The first 9 rows are patterns. Each new row is the sum of 3 different patterns, raised or lowered, with some noise. Before adding, each is slid sideways (what falls off one end comes back at the other) and multiplied by a number that may be negative. Names go in the order of the patterns.
Known rows, each followed by the names of its patterns:
[ -4  -4   6  -9   5  -5   4  -9   3  -5  -4   3  11  -5  14  -4  -2  19
  -7   3   6 -13   5   7 -13  15  -8  10   4]
(6)
[ 16 -14 -18  -5  12 -18  -3  -4  -5 -14  13   4  -3 -14   0   5 -18   3
  -1   5   1  -1   3  10   1  -2  -7  15   0]
(7)
[  4   3 -15 -20  17  -2   0  -2  -9 -16 -15 -14 -25   3 -10 -17 -15  -7
  -2   2   1 -11   2  -3  -1   3  -3  -2   6]
(2)
[-10  11   8  -6  -1  17  -8 -11   6   4   3   0   1  25  10  11 -10 -26
  -1   8  -8   3 -20  -1   5   5 -15 -16  11]
(4)
[ -7  10  -4  11   5   8   0   6 -12  -8 -11  -9  -6  -5   3  -3  12 -10
  -5  -8   4   3  22 -15   4  37  -9  -7   9]
(5)
[-19  17  -1   2 -16   2 -34  -1   0  13  -1  10   4   9   2  -4  -4  11
 -19  -4   9  -9  -7 -16   3  17   8  -5 -18]
(3)
[  9   5  -5   0  11 -14  -3  -2  11 -16  -6  -1   0  -3 -14  16 -15 -11
  -1  23 -19  -9 -13 -13  13  10   6 -22 -15]
(8)
[ -9   5  16 -25  24   6  -3  -3 -15   0   0   1  12 -14  -2   8   2   9
  -7 -12  -8  -9   0  -4  14 -24  -5   7  -4]
(0)
[ 20  -2  16 -17  -6   4   7  17  -2   7 -11   5   6  10  19  -6   3  -5
  14  19 -17   7 -17   4  -9   4  -7  -2  17]
(1)

New rows, each followed by the names of its patterns:
[-39   3   0   4 -12   4 -14  -9  -9 -11 -20 -16 -34   0  -8 -23 -25   0
  -3 -13  -9 -25  -8 -15 -18   4   1  10  20]
(2) (3) (0)
[  7 -18  -3 -16   0  18  -6 -13   8  -8   1   4 -14 -15  -4   1   6  -9
 -17   1 -22 -11 -26  -3 -17 -16 -22 -12  -4]
(6) (7) (2)
[-15  -7 -25 -10 -12 -35 -17 -12 -17 -11 -43 -36  -2 -13  -5 -27 -12 -39
  10 -22   7 -25 -28 -36 -17 -30 -17 -34 -16]
(6) (3) (0)
[ 11  -9 -18  11  -1  -8   3  11   6 -13   3  -7  16 -12 -10  -2  18  14
  -9   5   1  -4  24  -7  -6  -6  17  -2 -15]
(7) (4) (0)
[17 27 10 43 17 23  6 31 31 50 32 19 36 41 19 22 17 -1 25 35 49 24  9  2
 36  8 -7 42 36]
(7) (5) (1)
[-22  -3   6 -14 -34   0   9 -16  21 -24 -42  -9  -6  -8 -18 -35  -7   7
 -25  -6 -23   4 -42  22  -1  -3   0  -8 -39]
(6) (4) (8)
[-19  -7 -15   6   1 -22 -19 -10  -1  -5 -36  -4 -37  13  26 -20 -24   9
  17 -25  37   8 -21 -23 -15  -4 -12 -19  14]
(7) (3) (0)
[-15  -2  -8 -28  11   7 -20 -23   5 -33  10   9   3   0  11 -14 -13  -4
  -8  -7   9 -22  24   4  -6 -24 -37   0  35]
(4) (5) (3)
[-15  -8 -23   0   7 -22 -14  -4 -19 -19 -29 -12 -33   8  12 -12  -8 -18
 -15  -2  -6  -5  -7  -9   7   6  -5 -25 -17]
(4) (5) (0)
[ 23 -22 -17  18  18  -2   2  10   6 -12  20  23 -14  -6  11   4   0  -4
  25   5  -1   4  31  -3   6  -7  -5  24  17]
(6) (7) (8)
[48 54 20 37 18 36 12 30 10 45 66 38 25 42 -2 39 45 24 64 54 27 31 41 50
 36 45 14 29 29]
(2) (5) (1)
[52 12 16 27 37 38 29 33 26 32 53  8 47  8 26 26 26 21 15 61 29 22 44 21
 33 29 29 50 18]
(7) (0) (1)
[-16 -45  -1 -27 -35 -28 -34 -30 -19 -54 -14 -11 -40 -24 -17 -27 -15 -51
 -29 -48 -10 -14 -22 -28  -1 -37   6 -44 -22]
(6) (4) (5)
[ 10 -19   5 -14 -23  10  -8  32 -36  13   9   1 -26   5   1  -9  13   3
  -9 -12  -1  -3  -9 -11  18 -16 -18   7 -14]
(8) (0) (1)
[ 7 27  3 50 27 24  4 11 28 26 42 48  2 18 39 31 44 27 29 14 37 40  3 30
 11  8 27 19 26]
(7) (4) (8)
[ 10 -13   4 -11  49 -11   3 -26   6  -6   9 -23  -9  14   5   0  32   5
  -9  19   6  -1   8  -9 -15  13  19  40   4]
(6) (4) (3)
[ -2 -10 -25 -41  -2 -10  -8  12 -18 -19  21  -3  12  13   0  -3  20  25
 -30  -2  -5 -10  -1  -4  -8  -4  -3 -13   1]
(7) (4) (3)
[-14 -16  -7   1 -13  -8 -17 -17 -18 -16 -22 -34   3   3 -15 -26   6   5
  19   1 -32 -24  22  10 -17 -14 -21 -43  -1]
(2) (4) (3)
[ -2  39  15   1  27   2  17  31  15  28  24  28   8  34   0   8  13   9
   2 -22  32 -12  11   2  12  27   3  13  18]
(4) (5) (0)
[ 12   3  14   0   0  -3  18  -7   2   9  -2  -5  -8 -25 -45  17  -4 -46
 -11  12 -11   9 -11  -8  -7  -8 -13   3  -6]
(7) (2) (5)
[ 21   7  35   5  -2  22   3  16  11  28   4   8  25  14  25  10  24  16
  13  37 -15  31  28  25   1  20   0  23  33]
(2) (4) (1)
[-14  18   1  -5 -12  19  -6 -15   1  -4 -16 -10   2  -5 -15 -19  36 -19
  -3 -14  11 -27 -16 -13 -30  17  -4  -3 -29]
(2) (8) (1)
[ 27   5  -5 -11  25 -36   0   5  14  14   5   7  33   5  11  -7 -21  -6
   0   6   0 -25 -15  12  14  -3 -20   0 -28]
(6) (4) (3)
[-21   7  10  17 -18 -26  -8   6 -14 -21 -23 -17   4  32   8 -16 -10 -10
  16 -12  -6   2   0  11  -9   8 -12  -5  13]
(7) (4) (0)
[ 11  15  12  20   2  23  30  12  18   3  19  16  23   4 -12  26  22  11
  22  -2 -13  -4   2 -13  25  14 -22  11   9]
(6) (2) (0)
[ 19   5 -21  -3  13  14  -8 -10  -2 -18   1  -9  14 -29 -13   3  -4 -14
 -11  16 -22  16  -9  12 -17 -18  -7  -3  14]
(2) (8) (0)
[ 24  -8  -8 -21  28  20 -24  -2  -9 -12 -24   7  -2  -7  -4  30  -7   6
 -23 -11   6 -13  10  -3   1 -25  -1   2  -2]
(7) (8) (1)
[ 14  -2  -6   1  16  14 -16   2  -3  14 -15  18   8  12  -9   0 -12   6
  25  14  -3   6   0   7 -16  27  -6  -1  -6]
(6) (3) (8)
[-48 -29 -27 -30 -38 -33 -31 -19 -27 -35 -33 -12 -39 -14 -25 -25 -21 -19
 -25 -35 -16  -5 -20 -36 -22   0  -7 -19 -35]
(6) (2) (4)
[ 17   9   1  -6   9 -13  11  16  -5   2  14  18  21  13  30 -26  36  17
  23   7 -17  10  12   1  20   0  15   3  22]
(7) (0) (1)
[  5   5   6   9  10  14   8  27  -7 -15  19  25  -4  33  15  18  -4   3
  -4  19 -26  21  14  10 -35  41  12   7  26]
(6) (3) (8)
[ 26  -1  22 -13  -5   3   0 -26  14  -3  -7  -6  -2 -10  10 -24 -16  -1
  15  19  -3 -32   9  13  30   6  -6  -3  11]
(7) (4) (3)
[  9  -6   1  -4  -5  -5  -5  -4  -5  43   1  13  34 -35 -15  19 -14  18
  -9  10 -14  19   6  10  -7 -13  -4 -26   7]
(7) (5) (1)
[ -4   5   3  13  -1  40  25  -6  -8  -1  11   5  21  -1  -1  17   3   8
  14   3   9  -4  25   4  -4 -16   8  21  -1]
(7) (2) (3)
[  7 -15   3  -6   3  24 -14   5  -3   5 -13  13 -17   8  -1   7   8  27
   4  12 -11 -11 -10   6 -20   0  -8 -11  16]
(6) (4) (0)
[  9  -2  14  -2 -21  18  17   4  12 -13  -9  -4  -3 -12   0   1  28  -8
  13  -2  -1  19  10  23  12  28   0  26  11]
(2) (4) (5)
[  0   1 -27 -44  -9  18 -47  -1  -2 -18 -37   1   0 -14 -21   3  -2 -33
 -21  -1   7 -17  -7 -11  16 -33  22  -9  24]
(7) (8) (1)
[-20   7  -6 -27 -28   6  -3 -17   0 -14  -9  -4  -7   3  -2 -21  -4   7
  -4 -11 -11  30 -12  17   3 -12 -15 -30  -8]
(2) (5) (0)
[  0  11  -8  24  -1   4  26   9 -20  16  56  -6  13  23 -12  17  -4  24
  27   9  16  -3   5  19 -17   7 -20  -3  -4]
(5) (0) (1)
[ -1   4 -18  21 -32 -24  21 -13   4  -3 -24 -13 -16 -20  -7 -17  -6 -18
 -15  -8   1  -9  -2 -16 -10  -4  -3 -13 -10]
(6) (2) (0)
[ -4 -12  -2  19 -19   5 -25  -1  -5  -9  -8   9 -24 -23   8 -10 -22  -2
 -12 -19  -6   7 -29 -21   9 -16 -33   5  -8]
(7) (4) (0)
[  2 -40  -7 -19  -5   1  -2   5 -33  -6  -6 -11 -22 -16  11 -19  -6 -10
  13 -18 -14 -13 -13 -28  -9  -2  -8 -10   0]
(4) (8) (1)
[38 26 23  1  6 19 -3  0 20 10 22 13 23 -1  7 23 40 13 23 -3 19 21  5  0
 25 22 20  1 42]
(7) (4) (3)
[ 27   9   1 -23  10   9  15  23 -10 -28   9  10  41   8   8  -1  23  -2
  12   0  19 -25  28  17  14   1  -6  35 -18]
(7) (8) (1)
[ 13  11  -2 -33  28  11  17   1 -24  19   4  29  15   4  -2  20  15 -10
   8  22  -8  16  33  15   3  -8   7  11   7]
(2) (8) (1)
[  5  12   4  -7 -10  11   6  -9  26   3   9   5  12  -9  11  21  31  -8
  11  22  20  17  -6   4  -2  17 -15   9 -13]
(7) (4) (1)
[-24  16  11   5   5   1   4 -22  -1  -5 -11 -21   6   1   1   5 -30   1
 -18 -12  16  -5 -12   6 -12  -5   2  -2 -16]
(2) (5) (8)
[ -6 -20   2 -44   0  -7  15 -21   8 -13   8  12   7 -17  29 -20  -6  24
  -9 -13 -14 -11  22   9 -22   7 -28  20  -3]
(6) (7) (3)
[  8 -17  -6  -7   2  -6 -20   2  -5  -7   5  20   6   9  13 -16   1   2
  25  -7 -11  20  22   8 -23  -2  -6   7 -21]
(7) (4) (8)
[-26 -14 -33  -2   0 -12 -23 -22   1 -12  18 -27 -10   1   2 -13 -31   2
  21  11  -5 -34 -20  37   4 -11 -43 -11 -44]
(2) (4) (3)
[ -9  10  26  18   1   3   2  30   1  33  30   1 -25  35  27  25   3   5
 -25 -12  35   0 -15  -1  26  34  -8  30 -10]
(8) (0) (1)
[-12 -28 -42 -26 -14 -50 -40 -31 -29 -37 -11 -38 -18 -27 -24 -35 -52 -17
 -38 -16 -21 -42 -29 -28 -23 -38 -41  -5 -41]
(7) (4) (0)
[ -7 -20  -2  15  -6   4 -29   0  14  12   4  -3   2 -21  10   3   0 -23
   6  -9 -21  27 -38   0  -3 -18  17   8 -19]
(6) (8) (0)
[11 39 13 51 23 -2 -9 18  5 39 15 -7 36 17 20 48 15  2 51 22 32 14 -6 11
 31 29 31  6 33]
(6) (4) (3)
[-15  29  -1  31 -12  -9  -7  10  -6 -13  -6 -13 -20  27   8  -7  -8   0
  -6   1  16  -2   1 -12 -11   9   7  15 -16]
(7) (0) (1)
[ 32   2 -15   0 -21  -1  14 -30 -18 -14   1   0  -5   1  10 -21   6  -4
 -24 -15 -14   4  -3  10 -30  14  -2 -14 -16]
(7) (8) (0)
[ -4 -12   5 -17 -16 -19  10   3   6 -36  -1 -15  27 -20  17  27 -17 -30
   8 -25  -7 -12  -9   4  -3 -21  17 -12 -25]
(6) (5) (3)
[-18 -10 -43  15 -20 -34   0 -19 -11 -30 -31 -38 -17 -19   4 -33 -15 -21
 -16 -33  13 -28 -22 -39 -23 -33 -17 -29 -22]
(6) (3) (0)
[ 14  13   5  -7   8  14   3   9   2   1   5 -15  18  15  -1  -5   7 -11
   0  45 -11 -15  14  11   9   9  17 -23  -7]
(6) (7) (0)
[ 21 -11  -3 -16 -25  -5   7 -32  -9 -42  -9   0 -51  -5 -11 -17 -14 -10
 -10 -23 -22  -6 -24 -23   0  -4   3   6 -10]
(6) (4) (5)
[ -9 -18  12 -23 -17 -14 -10 -21   9 -12 -12  -1 -23  13  -4 -25 -14 -11
 -22  -4 -27 -24 -16  -9 -23 -12   2 -16 -11]
(6) (2) (1)
[39 20 20 34 13 14 25  1 22 25 37 23 12  9 17 21  5  0  2 22 30 14 17 30
 10 21 21 20 16]
(4) (5) (8)
